The same things were measured in two ways. Each way mixes the same 9 hidden numbers, adds some noise and spreads widely along 6 directions of its own, which tell nothing about the thing.
Some things both ways: the first way, then the second way.
[ -5  -8  -1 -18  10  -5 -12  -7  -4  14 -16   8  -3  -1  17  -6   3   8
  14   3 -13]
[ -6 -12  -2   7   7   7   3   8   0  15  -3  12  -1  -9   7  15 -10  20
  11   6  -2   6 -11   3   5]

[ 16   0   4   0  -2   1  -3 -19   7   2  -9   5   0  -8  -7  17   4   9
   1  -3 -14]
[ -1  -9 -14   2  16  -6 -14   5   2 -12 -15 -10 -13  19 -11   5   3  11
  -8 -13  -3   8  -1   4  -1]

[-10   1   4  -9 -10  -4  -4  28  -4  12  37  -6   4 -21  18 -18 -19  -2
 -14   1  28]
[ -5  17   2   5  -7  -6 -17  -9 -13   2  -2 -11   1   2  13   3  -7 -13
  12   2  -1 -17  -2   6   8]

[  6  -1  -3  -7  -4  -1   9  11  -3 -24  19  -2  -6  -3  12  -6  -8   5
   5   8  10]
[ -1   8  -2  -2 -10  -6   8   2   5   0 -14   2  -6  16  -3  14 -10   0
  -1  -6   5 -19 -15  12   8]

[  8   0  -9  -3  -5  14   1 -28   4 -22 -22   4   8  10   2   8  -6  12
   6   9  -6]
[  1   5  10  -7 -15  -8  -7   5 -12   2  16   9  -8   6  -7  -3  -2   4
   5   6  -5  -2   8  -1   1]

[  0   8  -3  -3  17   4 -16  -9  -6  -5 -29  16  12  -1  -7   7  11   0
   5  -3   5]
[  4  12   4  -9  -3  -4 -17   3   6  -4   5   4 -11  13  -2   0  -8  -4
   9   2  -3  -4  -3  -4   4]

[ 10  -3  -5  -3  -3   4  13  -4  -4 -10 -11   9 -10  -9  -3   3 -11   8
   2   4  -1]
[  3  10   0   4  -4   5  -3   5 -29  11   2   6  17 -16  24  12  -5   8
   0 -15  -2  -4  16 -12   6]

[ 21  12   9  13  -6   3  12   8  -6 -15 -13  -5 -22   6  -9  10 -10  -4
  16  11   9]
[ -1 -13  -3   6   7   7  15  -2   3   4  -7   4   6  -4   6   6  -4   9
  -7   6  -3  11   8  -1 -11]

[-11  -9   2 -10   1   6  27   7  -7   7 -13  -1 -14 -21   3  10  12   5
  -7 -19  13]
[  1 -10  10  -3  -2   7   8  -4   0   6  10  -2   7  -7  13  -1   1  -3
  -3   1  -6  -2   8  -7  -6]

[ -4   6  -4 -10   3  -5  -6   6   8  -6  10  -1   3  -3  20  -8  -3  -4
  10  12   0]
[  9  -5   5  -4  11   0  -6  18  -6   7  13  13   4   0   4   8   9  -3
  -3 -18  -1  -1  -1  -1   8]

[ -1   2   0   5  18  -1  -1  -1  13 -14 -26   8 -22   0 -12 -29  -3 -11
  12  -3  -8]
[-10   6   0   5 -12   6  15  -8 -11  -8   0  17   4  10  -2  -3   1   7
   3  21  -2   8  20   2  -9]

[ -7   0   1   0   2  -3   5   4   5   0   1 -14 -16  -2  11 -14  -6  -8
   5  -2  10]
[  3  -3   9  13  -4  -1  -5   8 -12  10   5   0   0   0   3  -7   3  12
  20  12  -4   1  -2  13  -3]

[  7  19  -1   9 -10  16   2  14   7  -6   3  -1   9  -9  -4   5 -18 -10
 -12   8  27]
[ -1  -8   4  -4   3   9  -3   3  -8  -5  21   2   2  -8  11  -1   7  -1
   4 -18  -5  13  11 -14  -4]

[ 29  16  -8  13  12  -4 -24  12   1 -44 -36   0 -13  10 -23  -9  16 -10
   8  -8  20]
[ -1   0  -9   6   4  -6 -21  16  -4  15 -14  14  -9  18  -8   8   1   4
  12  -5  -6   5  -3  22   0]

[ -5  10   5   5  16   3   8   9  -8   5   3  -6 -12   5   9  -3 -12 -14
  19  16  11]
[  5  -3  -6   0   6   2  16   9  13  -2  -8  11   1   0  -2   2  -4   9
  -1  -1   2   2 -18  -2   3]

[ -1   7  -6  -1  13 -13   1   2  -3  -4  -4   2 -13  -7   7  -3   5 -10
  13   6  -2]
[  2  -4   1 -17  -4   4   3   2  14  -6  -1   8  -6  17  -2  13  -6   5
 -13 -10  -1  -9  -3 -11   6]

[-25   7   1  -7  14 -19   5  13   7   9  10  -4 -17 -12  20 -25   3 -20
   6  -3   4]
[ 17   3  11   8   1  -4 -10  12 -12  -1   7  -6   7   4   4  -9   5   6
   8   4   0 -13  -5   3   8]

[ -1  22   4  -5  -2 -10  -4   5   8  16  -1   9   4  -9  15  10  -4 -10
  -1   4   6]
[  3 -13   6 -12   5   2   2  -9   6  -5   3 -18  -2   2   8  -1   1  -5
 -21  -9  -7   0  13 -18 -11]

[ -3   1   1  -9 -10  10   4  -6   3  -3  17   0  10   2  21  -1 -24   8
   4  18   4]
[  4  11  16  14  -1  -4   3   1 -20   2  14  -8   5 -12  14  -7   3  -4
  18  10   1  -5   1   8  -2]

[  2  -3   1  12  12 -12  -1  -4  -5  12  21 -22 -29   1   7 -15 -11 -13
  17  13  -6]
[  0  -5  -7  -3  14  -6 -10   6   7  -8   0   5 -10  15 -14  -5   9  -6
  -4   1  -4   6  -5   4   1]

[ -1   5   7 -17   2  -1   1  -2   8 -17  -3  17   3   6   9  -2   7   7
   5  -6  -7]
[  6  -9  -4   0 -15  -6  17   1  12   3 -17  -3  -2   6  -6  13 -18  16
 -11 -11   5  -6 -11   9   3]

[ -4   5   6   1   0  11  12  -1  -1  -2  15   1  -1   0   3   1 -10  -3
  -2   4   8]
[ 13  13  -1  -5  -2 -13 -11   0  -1 -10   1  -2   2   8  -6 -12   1 -18
  -7  -6  -2  -7  -1  -6   5]

[ -1   9   6   8   0   5   6  -2   2   3   4 -15  -9   5   7   0 -12 -11
  13  14   7]
[ -4 -11  10   0   1   1  15  -9  15 -15  10  -4  -8  11  -9 -13   4  -3
   5  25   0   4  -6   4  -8]

[-11   9  -3 -10  -1 -14 -13   3   7  -6   0   4  -1  -3  16 -20   5 -10
   5   4  -5]
[ -2 -21   2  -9   4  -6   3   6   4  -3  10   4  -9   6 -15  10   1   8
 -15  -7   0   0  -5   0   9]

[ -6   1   0  -2  -3  14  17   2  -6  -5 -12   0   3 -13   2   9 -10   6
   1   2  22]
[ -8  11   5  -1  -9  -6  15  -7  -5  -7  -3  -5  -9  10  -3  -2  -4   0
   2  18  -2 -10  -1   3  -5]

[-14   2  10   0  -3  -2  27  10   3  10  22 -10 -18 -18  10  -3 -12  -8
   0  -1  12]
[  6  -5  10  -2 -12   4  14  -4   0  -7   6  -9   4   2   8  -2  -3   8
  -3  -4   0  -4   5  -5  -6]

[  0   0   8 -18  -3  -5  -8   5   7   2 -31  20   1 -20  -7   1  23  10
 -10 -28  -2]
[  1 -10  -3  -3  -8  10 -19   0   0  12  -4   6   0   6   8  16 -15  22
   2  -5  -8   7  14  -3   0]

[  4  11  -7   4  21 -18  -2 -14   9  -2 -30   8 -23   4   4  -9  -2 -13
  20   5 -12]
[ 10   5  -1  -2 -13   3  -3   9 -18  12  -9   8  10   4   9   6  -9  22
  -8  -7  -9  -6  19 -11  -2]

Other things, the second way, with their names:
z_866: [-11   9   3  -6  -4   4  -7  -9  -1  -9   1   0   2  16  10  14  -2 -14
   1  -6   4 -21  -5   4  15]
z_305: [  1 -11   4   0  18   4   6  12   6  -4   8  10  -4   6  -1   1   8   5
   3   3  -1   2 -10  -1   3]
z_807: [  1   1   7   6  14   3   8   3 -12  -1  13   6   2  -9  10  -1   9  -4
   2  -3  -2  21  19  -7 -14]
z_176: [ -5 -17   2  -9  -9  -1   5  -5   6   1   8   9  -5   7 -12   0  -1   5
 -12   9  -7   9  11  -1  -5]
z_938: [  6   1  -6   5  -5 -12   1   0  -5  -6 -23 -21   2  20  -3   2   2  -2
 -14 -16   0 -17  -2  13  -1]
z_969: [  1  -4  -2   5   9  -3  10   9  -3   0   7   4   2 -15   2  -2   4  -1
   4 -12   1  12 -10  -2   0]
z_110: [ -4   2 -11  -4  -7   1   3   9   2  11 -25  -4 -14  10   3  11 -15  25
   4  -8  -9  -1  -6  -3  -9]
z_522: [  2   8   7  -2  -3  -1   2  12  -8   2   3  -2 -16   3   7   3  -7  21
  18  -3  -3   2  -4  -6  -6]
z_223: [-1 -3  9  0  1  6 19 -2  9 -3  7 13  4  5  2  0  3 -6  2 17  2 -3 -4  4
  0]
z_109: [  4  13   9  -8  -3  -2  -6   1  -1   4  -2   0  -5  11   6   3  -4  -7
   2   3  -5 -11   5  -2  -3]
z_142: [  9  -2  17  -5  -4   6   6   6   6  -9  23   1  -7   7   4 -12   5   3
  14   2  -1   6   1  -6 -10]
z_226: [ -2 -15   3   5   6  -3  23  11  -2   6   3  -3 -10 -10  -4  -4   3  21
   3   6  -6  14  -7  -1 -12]
z_719: [-5 -3  6  2  7 -5  7  1 -4  5 -1 -1 -6 -1  5 19 -5 -3 -2 -6  4  0  0 10
  0]
z_855: [-3 -9  1  6  1 10 18  8 -3  5  0 17  5  4  6  9  4 12  2 -1  0  9  7  8
 -7]
z_786: [-13 -11   4   0   6  -4   7   2 -13  -3   9  -2 -14   0  -3  12   2  18
  -1   0  -3   9   8  -1  -4]
z_263: [-8 -7  5  8 17  6  0 -6 -6 -2  8 -3  8 -7 13  3  6 -4  3 11  0 -8 -4 -1
  7]
z_505: [-4 -7  2 -1 -9  4 18  1  1 -1  5 19 -4  1 -5  8 -7 16  1  5  0 15  8  0
 -7]
z_274: [ 20   8   9   7   9 -10 -12  19  -7   2   9  -7  -7  -4   3 -15   2   6
  19  -3  -2   7  -9  -3  -4]
z_207: [  2   4  14   3  10 -10  -7 -12  -1 -21  14 -27  -7  -1   3 -12   3 -14
   2   5   3  -7  -6  -5   2]
z_658: [  7  16  10   6 -14   0  -5  -8 -14 -11   2  -8   6   9  11  -6  -6   4
   9   8   1 -13   9  -4   3]
z_172: [ 10   5   8   6  16  -8  -9   5 -18 -10   7  -5   8   5   4  -3  12  -7
  -9  -2   2 -10   8  -4   8]
z_875: [  0  -2   3  -1  -9   1  -3   5   2   9   1   7  -6  -2   1   5 -15  18
  13   7  -3  -2 -11   0   7]
z_204: [  5  17 -11  19  10  -9   5  12 -12   1 -20   5   6  -7   3   4  -5   5
   8  -7   5  -1 -16   8   8]
z_548: [  8  -6   2  12  22 -21  13   5  -5 -21  -6 -25  -7   6 -12  -7  15  -6
 -15 -11   7  -2 -12  10  -3]
z_98: [ -8   4 -12   6 -11   6  -1  -3  -1   0 -11   8   0  10   0  -7  -4   8
  13   5  -9  11   4   4  -9]
z_353: [ -2 -15  -9  29  21  -7   7   1  -5  -2 -17  -9  11  -2  -4   1  10   0
  -4   2   6   2 -13  27   4]
z_141: [-17  -7   3   0  19   9   5  -6  -2 -17  11  -7 -11   4   8   1  10   2
   8   6  -2   5  -1  -8  -3]
z_217: [ 10 -11  -1  12  15  -1   3   4   1  -8  -4 -12  10  -7   4  -4   1   9
  -6  -2   3  -4 -17  -3  10]
z_169: [  3   7  -4   1  -1   1  11   0  -7 -11 -12 -11   5   5  13  10  -5   6
  -7 -22   2 -13  -5  -7   5]
z_299: [ -4  18   3  -2  -7  -7 -10  -8 -13  -9  -2 -12  -5  13   4  -2  -4  -7
   4   5  -3 -15   5  -1   3]
z_351: [-15  -1   7  -7   1  10   8 -11   8 -16   5  -4 -12  18   7   8  -2   2
   7   8   2  -9  -6  -1   1]
z_244: [ -7   4   9  -4 -13  -1   8 -18   3  -4  -1 -16  -3   4   9   1  -9 -13
  -1   6   0 -15   0   1  -3]
z_247: [  5   4   2   8  15   0 -12  18 -15   3   9  12  -2   0   4  -3  10   5
  15  -6  -3  15   7   2  -4]
z_965: [  7   6   6   1  11   1  -3   9   0   0  10  -2  -4  -2   7 -14  10 -12
  15  -3  -7  11   1  -4 -15]
z_102: [  7   8   5  -3   3 -11   2  -1  -2  -2  -7  -5   0  13  -1   1   3 -16
 -13  -2   0 -14   3   4  -1]
z_564: [  5  -2  -4  -4  -4   7  16   3   4  -6  -9   4  12   9   8   8  -2   8
 -13 -10   2 -19  -8  -7  11]
z_892: [ -6 -12  -3  -8   8   3  18  -8  16 -11  -4   0  -6   7  -2  10  -2  -5
 -17  -7   1   8   3  -5  -9]
z_346: [-10  -2   2  -4  -2  11   8   2   0   0  10   3  -3  -6  14   8  -4   9
  14  -7  -1   2  -8  -8   3]

Some of these things the first way, each followed by its name:
[  5   4  -2   3   9  -4   1   8   2 -19  -1   5 -18   0  -6 -19  -2  -9
   4   0   1] : z_247
[ -6 -12  13  -8  -6  23  26  -3  -3 -13 -20   8  -1 -13 -13   8   3  19
   0 -12   4] : z_505
[ 17  17  -5  25  16 -12  -9   7 -16 -10  -8 -13 -23   4 -11  -2  -8 -21
  15  12  23] : z_244
[ -5   5   1  -4  -4  24  26  -3   6 -12  -7   3   7  -6   1  20  -1   4
  -7  -3  14] : z_142
[-13   5   1 -15  12  -8  -8   4   2  10  -3   8   8 -11  19  -3  -1   0
   7   1   7] : z_109
[ -9  -3  -4 -16   3   1  14  -8  -2  -2   1  13   1  -8  14   3  -7  10
  -2   0   0] : z_522
[ -8  -1   3 -16  -6   8   0 -20   1  14   4  16  20  -8  11  15   0  13
  -8   1 -12] : z_207
[  5   9  -8  -3  -1  -5 -12  -9   8   2  12   4   6   0  17  -7 -22  -2
   3  18  -2] : z_299
[  7  10  -3 -15 -14  10  18  15   1 -16  -7  16   4  -6  10  15  -7  11
 -15  -8  24] : z_110
[ -3   4   4   3   9  15  13   1  -3  10  11  -7   0  -2   6  12 -14  -2
   3   6  18] : z_965
[ 11  11 -14   1   7 -10 -23  15   4 -14   5   0   2  -9   5 -15  -3 -12
   3  12  10] : z_866
[-20   7  13  -8  14  -3  -2  -6  10  17   9   5  12 -15   9   1   1  -4
   6  -1  -2] : z_548
[ 4  3 10  0  4  0  4  3 -2  6 11  0 -4 -7  3  5 -8  0 11  8  0] : z_892
[ 10   7  -4  -2 -17  -2  -5  -8   4 -10   2   1   3  -2  11  -1 -21   5
   6  20  -1] : z_786
[-13 -11  12 -14  -9  20   7 -20   9  23 -17  -6  15 -14  11  17  -2  20
   3  -5  -4] : z_176
[ 15   9   5  10  -4  -1  15  11  -5 -27  10   3 -24   5  -9 -10 -15  -6
   7  11   4] : z_807
[-17  -6   9  -6   5   3  18  -1   4  13   1   4  -5 -25  -1  -2  -3   2
  -5 -11   2] : z_658
[  3   6   9 -13  -1  -1 -20   5  22  -1   2   6   7   4  12 -13   1   1
   7   1 -12] : z_353
[  5  13  -8   5 -10   1   7  27  -4  -5   6   1  -9 -19   0  -5 -11 -14
 -13   5  25] : z_141
